There are 4 ways to turn a row about zero (a turn may also mirror it). The second row of each pair is the first, turned, with some noise. The first 28 pairs use one turn. New pairs use 2 turns, one after the other, and a turn may come again.
(in the rows, 128 means zero)
Some pairs, each with its turns in order after it:
[166 111  79 164 116  92]
[128  60  92 102 122 149]
K577

[138 139 160 160 176  86]
[108  77 104 124  91  88]
K164

[157 175  98  80  93  88]
[146 136 139 197  73  97]
K52

[143 109 101 144 147 154]
[148 116 150 106 149  99]
K179

[ 92 149 102 104 127 133]
[153 113 160 144 115 157]
K52

[112 146 136 150  85 123]
[137 137  82 143 142 148]
K164

[106 104 167 179 136 151]
[178  73 115 147 139 123]
K164

[131 151 107  94 180 152]
[129 147 153 103 184 149]
K179

[101 100 143 119  88 164]
[ 97  94 120 172 139 105]
K179

[176 137  87 135 119 176]
[ 90 114 179 147 150  84]
K52

[155 137  78  81  90 113]
[ 97 197 136  99 141 140]
K164

[ 90 127 152 138  91 129]
[118 141 129 101  94 160]
K52

[175  85 175 109 132 170]
[169  99 167  71 111 158]
K164

[ 86  86  88  89  86 132]
[180 129 181  89  92 122]
K52

[117  90 110 165 130 131]
[147 116 111 128 133 177]
K577

[121  78 151 118  85 168]
[110 113 143  60 101 116]
K52

[148 110  79  88 147 177]
[112 149 205 120 153 141]
K164

[152 141 161 146 180 103]
[130 182 158 105 102 134]
K179

[121 172  92 105 171 128]
[147 139 143 102 168 177]
K179

[122  79 141  90 165 121]
[155 131 176 117  92  93]
K164

[113 124  98  98  82 124]
[125 136 111  90 173 111]
K577

[163 120 114 135 116  94]
[103  87 111 117 124 125]
K577

[156 100 168 175 115 118]
[ 91 164  86  94 137 108]
K52

[146 152 116 109 131 120]
[138 147 111 116 141 145]
K179

[ 97 166 152 160 160 126]
[141 168 127 136  70 131]
K577

[114 143  92 119 124  98]
[134 125  82 108 128 107]
K577

[123 166 115 133 116 102]
[124 131 106  96 102 105]
K577

[169 154  88 158 179 132]
[188 154 158  85 145 126]
K179

New pairs. What belongs after each?
[160 112  89  86 138  95]
[113 158 105 154  65 141]
K164 K164

[ 80 158  91 119 134 166]
[113  94 109  87 181 118]
K179 K52

[ 76 124 154 142 168 156]
[144 119 199 132 134 142]
K52 K164

[174 121  79 123 131 125]
[120  88 110 153 136  83]
K179 K577

[131 168 134 136 143  95]
[177 111 149 132 124 123]
K52 K179

[124  82 169  80 124 147]
[106 105 106 133 196 117]
K52 K577

[129 170 168 141 128 124]
[116 137 125 130  74 152]
K577 K52

[ 94 118 142 118 101  80]
[ 80 152  95 115 158 133]
K164 K164

[ 87 148 117 120 132 179]
[111 118  98  93 177 141]
K179 K52

[104 157  82  96 138 109]
[122  84  82 117 124  97]
K577 K577

[151 157 124 163 162 107]
[107 115 127  88 162 155]
K577 K577

[147 176 129 102 160 160]
[100  93 110 164 170 146]
K179 K52

[152 118 166 136 101 130]
[111 138  82 137 146 115]
K179 K164

[ 91 129 146 115 138  83]
[101 124 165 146 132  91]
K52 K52

[138  99 122 176 170 118]
[ 80 113 162 147 108 106]
K52 K164

[177 102 102 101 178 166]
[109 141 101 186 100  71]
K179 K577

[156 145 179 161 127 171]
[ 97  65 150 122 137 162]
K52 K179

[138 123 127  83  77 126]
[ 89 130 136 133 121 182]
K164 K164

[174 140 122 146 114 171]
[156 151 146 174 157 123]
K164 K577

[118  95 142  99 126 118]
[141 163  95 124 139 127]
K179 K577

[178 159 138 156 131 139]
[122 132 106  84  87 115]
K577 K52

[158  81 155  81 119 128]
[104 163 114 178 115  93]
K179 K164

[ 77 135  89 171  84 149]
[118 112 137 112 104  42]
K179 K179

[134  85  76 136 167 147]
[ 87 129 113 186 152 105]
K179 K577

[117 121 114 121 134  82]
[157 116  91 109 139 128]
K577 K577

[154 122  80  89  79  95]
[ 55 111 128  87  94 128]
K52 K577

[147 136 150 112  97 125]
[152 118 107 101 108 128]
K179 K577

[ 91 153 100  95  87  99]
[131 113 191  99 162 117]
K179 K52

[ 93 162 136 145  84 119]
[151 102 149 101 136 174]
K179 K577

[ 76 127 115 117 176 180]
[122  73 109  79 166 102]
K52 K52

[127 152 118 121 173 109]
[161 141  97 151 123 112]
K164 K164

[ 99  86 142 103 115 121]
[100 121 104  87 123 150]
K164 K164

[173 147 173 147  80 113]
[117 177 187 128 156 145]
K164 K164

[152  86 120  82 174 106]
[130 171  98 147 146  70]
K179 K577

[ 98  85 123 122 105 178]
[161 151 153 115  76 148]
K52 K164

[134 179 143 145 130 137]
[165 155 142 153 131 114]
K179 K179

[171 144 165 141 133 156]
[ 94 138 132 167  92 113]
K577 K179

[ 89 103  79 126 130 122]
[ 98 115 177 151 116 106]
K52 K577

[152 179  99 178 149 123]
[ 83  99 136  96 185 132]
K577 K577

[ 82 180 137 119  92 172]
[ 83 139 115 118  66 168]
K577 K164

[ 77 130 148 132 122 157]
[166 134 148 139 114  85]
K164 K179

[ 97  83  90 119 142 155]
[169 130 158 126  92  86]
K179 K164

[113 147  98 161 107 177]
[114 109 123 120 196 147]
K164 K52

[127 110 127 177  77  86]
[104  90 110  75 168 153]
K179 K577

[ 84 173  77  95 155 111]
[113  67  87  94 113  86]
K577 K577

[173 103 118 125 154 140]
[ 75 151 124 121 129 132]
K164 K179

